The groups are shells around one centre, one inside the other: the same stretched ball of 5 dimensions in 6 sizes.
Some rows, each with its group after it:
[-28.7  17.1  14.8   1.2 -22.6   6.0 -24.1   9.6  17.7]	(1)
[ 10.8  -0.8 -13.7  -2.3  25.8  14.3 -12.5   6.3   0.0]	(0)
[ -0.1  -2.7 -12.6  -5.2   5.7  24.5 -16.6   6.4  -8.8]	(2)
[-32.1  15.2  11.5   4.7 -27.3  -2.7 -16.8  19.8  17.4]	(0)
[-28.1  13.9   1.6   2.4 -19.4   2.0 -10.2  22.8  28.7]	(4)
[ -8.9   5.0  17.9  10.1  -3.1 -29.6  -6.1  22.0 -16.7]	(2)
[-15.3   7.3  36.4   5.8 -14.6 -37.4  -1.3  21.6 -23.6]	(2)
[-23.9  10.1  -8.9  -5.2 -18.1  33.6 -25.3   7.4  22.1]	(1)
[-32.5  18.2  13.1  -3.6 -28.8  24.2 -33.8   1.1  19.9]	(2)
[-23.9   4.9  25.2  11.2 -29.3 -25.8 -15.1  22.1 -31.2]	(4)
[-15.5  11.9  26.5   0.6  -8.7 -18.1  -5.9  15.2   0.9]	(2)
[-26.9   4.1  29.5   9.4 -32.7 -41.2   5.4  35.8 -26.1]	(3)
[  6.2   2.4 -16.4  -9.4  19.6  42.2 -28.9  -8.4   6.9]	(1)
[-11.0   1.4  22.4  13.5  -9.5 -45.4   3.2  31.9 -29.5]	(1)
[-33.6  14.0  38.8   9.1 -33.6 -47.5   6.9  35.8  -3.1]	(1)
[ 13.1  -7.7  -0.8   5.5  20.5 -15.2  -3.6  16.5 -33.8]	(3)
[ -1.0  -4.4  -5.6   1.5   6.4 -16.2  14.3  32.3  -7.2]	(5)
[-39.0  17.9  29.4   7.0 -36.8 -28.8  -2.5  30.8  14.6]	(2)
[ -7.6   7.7   1.2   4.7   4.7  -4.4 -12.5  15.3   7.5]	(5)
[-44.9  17.7  52.0   8.9 -52.7 -40.7  -9.5  26.3 -14.3]	(4)
[-39.4   9.8  46.2  18.6 -48.9 -63.6   2.6  42.0 -31.4]	(3)
[-14.1  11.8   3.9  -4.0  -5.0  23.5 -29.1  -1.1  12.7]	(0)
[  7.9  -2.8  -6.9  -0.3  21.4 -11.9  11.3  24.9  -1.2]	(1)
[-12.5   5.9   5.9  -6.8  -8.8  19.5 -19.8   3.7  -1.7]	(0)
[-16.3  11.3  30.1   5.6 -11.5 -25.4 -10.5  15.6  -9.5]	(4)
[-30.9  12.2  28.5  14.2 -29.6 -44.5   0.5  36.0  -4.4]	(2)
[  6.8  -0.1 -32.4  -7.4  23.3  44.5 -22.5   0.4  17.8]	(0)
[-18.1  13.3  22.0  -2.1  -9.2 -13.4  -1.4  17.9  13.6]	(4)
[  9.7  -4.2 -20.2  -7.1  24.9   9.6  10.1  20.7  10.5]	(5)
[-12.3   1.8  17.0   2.7 -12.5 -15.8  -5.3  19.5 -22.8]	(0)
[ -2.9   5.4   6.6 -11.5   5.4  20.4 -13.9  -0.1   2.0]	(3)
[-41.9  17.9  48.5  10.8 -48.2 -35.3 -18.2  20.9 -15.6]	(4)
[-15.5   5.4 -15.2  -5.1  -7.4  27.3 -14.2  13.6  20.1]	(0)
[-21.1   7.7  18.9   0.0 -16.7 -26.0  14.0  33.1   6.1]	(3)
[ -6.8   5.2  22.6  -4.0  -3.5  -3.6 -12.7   5.3 -17.4]	(3)
[ 11.6  -6.4 -15.8  -7.9  21.0  21.5  -7.1   7.1 -10.3]	(5)
[-35.2  12.3  30.3   3.7 -41.7  -6.1 -25.4  12.0 -15.3]	(5)
[  4.7  -0.1  -9.6 -12.6  15.7  27.5  -8.5   3.3   4.9]	(5)
[-40.8  14.9  37.9  11.5 -42.5 -51.7  10.3  42.9   1.1]	(5)
[-27.2  17.3  19.4  -2.1 -18.8  -4.6  -7.9  16.9  25.1]	(4)
[-37.2  19.7  29.5   2.3 -35.7  -5.0 -23.1  11.8  11.1]	(1)
[  5.0   3.8  -6.1 -12.5  20.6  19.8  -2.3   6.2  17.2]	(3)

New rows, each followed by its group:
[-39.0  15.2  41.6   7.7 -44.9 -29.3 -13.6  22.3 -13.4]	(0)
[ -3.3  -3.7  -7.5   5.4   1.7  -7.1  -3.5  24.1 -15.5]	(0)
[-15.6   3.8  -3.2  -0.3 -14.0  21.9 -27.9   6.0  -7.2]	(2)
[ -7.5   3.0  18.7   9.1   0.4 -47.8  17.9  37.6 -10.2]	(5)
[ 16.5  -5.5 -35.5  -4.8  36.5  20.7   2.0  16.7  16.2]	(5)
[  9.0  -4.5   7.7   7.2  17.0 -28.6   3.1  22.1 -29.5]	(5)
[  1.7   3.0 -14.5   0.4  18.9   1.2   1.2  21.1  18.7]	(5)
[-33.9  17.0  36.7  -0.9 -34.5 -14.0 -11.7  15.4   3.2]	(2)
[-5.5  8.0 20.7 -3.7  2.6 -6.9 -8.4  7.8 -4.5]	(5)
[-30.0   6.8  38.5  17.1 -35.1 -63.4   9.4  43.4 -28.2]	(4)
[-28.6   8.4  10.8   5.5 -30.3  -0.9 -20.7  17.7  -6.2]	(0)
[-29.7  15.6  13.1  -1.2 -27.0  18.2 -32.5   3.1  11.2]	(0)
[  2.2   4.7 -16.3  -1.9  18.5  23.6 -20.9   3.7  15.1]	(5)
[-30.5   7.6  22.8  12.8 -32.9 -37.6   0.0  36.4 -13.0]	(0)
[-24.1   8.3  17.7   3.6 -20.0 -31.6  15.0  37.8   7.5]	(5)
[-16.9   8.3  12.4   9.5  -8.3 -32.1   5.0  32.9   5.2]	(4)
[ -6.4   3.6 -29.0 -11.7   5.1  56.3 -27.0  -1.5  25.0]	(4)
[-39.8  13.3  21.4  14.4 -40.7 -34.1  -4.6  37.5   2.9]	(3)
[ -5.6  -1.4 -17.1   3.4   1.0  15.0 -18.0  14.6  -5.4]	(2)
[-37.3  17.0  32.6  10.8 -38.1 -25.6 -18.1  21.7  -1.9]	(2)
[-21.1  13.3   5.4   4.3  -9.7  -7.7  -7.5  22.3  23.3]	(3)
[ -5.1  -0.4  16.9   7.4  -4.2 -22.1  -9.7  17.2 -34.2]	(2)
[  5.6  -3.5 -12.7  -2.5  13.4  20.4 -18.9   4.4 -13.6]	(0)
[-47.4  19.1  46.7   6.3 -54.0 -31.2 -10.4  25.4  -4.0]	(4)
[ -0.1   2.9 -10.0   3.9  12.8   5.1 -15.1  12.5   2.8]	(4)
[-36.4  16.1   9.2  -4.9 -34.7  22.1 -24.0   9.9  22.9]	(4)
[-15.5   3.1 -13.5   4.0  -9.8  12.0 -16.2  19.2   5.2]	(2)
[-35.5   9.4  20.3   9.0 -39.0 -26.1  -2.9  33.9  -5.1]	(2)
[-12.8   4.6 -10.5  -8.0  -5.1  25.0 -10.0  12.6  16.4]	(1)
[-12.8   4.4  35.5   7.5 -13.6 -41.5   0.7  23.7 -32.1]	(4)
[-25.9  12.0  -4.2  -7.8 -20.9  36.3 -26.6   4.4  23.7]	(2)
[  8.3  -8.3 -12.1  -0.8  15.1   1.8   0.1  18.7 -19.8]	(5)
[-28.1  17.5  16.0   1.2 -22.1   7.7 -27.8   6.7  16.1]	(4)
[-39.5  16.6  21.6   7.0 -39.8  -9.3 -19.6  20.6   8.6]	(0)
[-22.1  14.3  20.6  -2.2 -18.5  11.6 -30.6  -0.6   1.9]	(2)
[ -3.7  -4.1  -5.9   9.8  -0.6  -9.0 -11.9  21.4 -25.0]	(3)
[-20.0   9.4   4.5   6.7 -10.6 -19.2   2.5  31.6  16.5]	(4)
[-31.4  12.7  12.9  -3.9 -28.5   0.7  -3.5  22.6  19.4]	(5)
[-34.5  12.1  41.3  15.2 -37.6 -57.0   4.0  38.6 -16.2]	(1)
[ -5.7   5.4   3.3   2.5   7.2 -18.0   7.5  26.8  10.6]	(2)
[-52.6  23.7  50.8   7.8 -57.4 -36.5  -9.5  27.7   5.9]	(3)
[ -2.5   5.1 -11.0  -4.4   8.7  33.4 -30.7  -3.8   6.1]	(0)
[-20.1  11.2  11.2   4.5 -10.2 -21.9   4.8  30.1  17.8]	(4)
[ -2.7   3.3  18.1   5.7   2.0 -14.6 -17.3   8.6 -26.3]	(3)
[  8.8  -1.0  -7.5  -0.3  20.7   8.4 -14.2   6.6  -8.9]	(0)
[-16.3   3.1   1.7   2.9 -11.1 -14.4   6.5  31.8   3.4]	(0)
[-11.2   2.1  22.7   3.4 -12.8 -16.6 -11.2  14.5 -30.9]	(4)
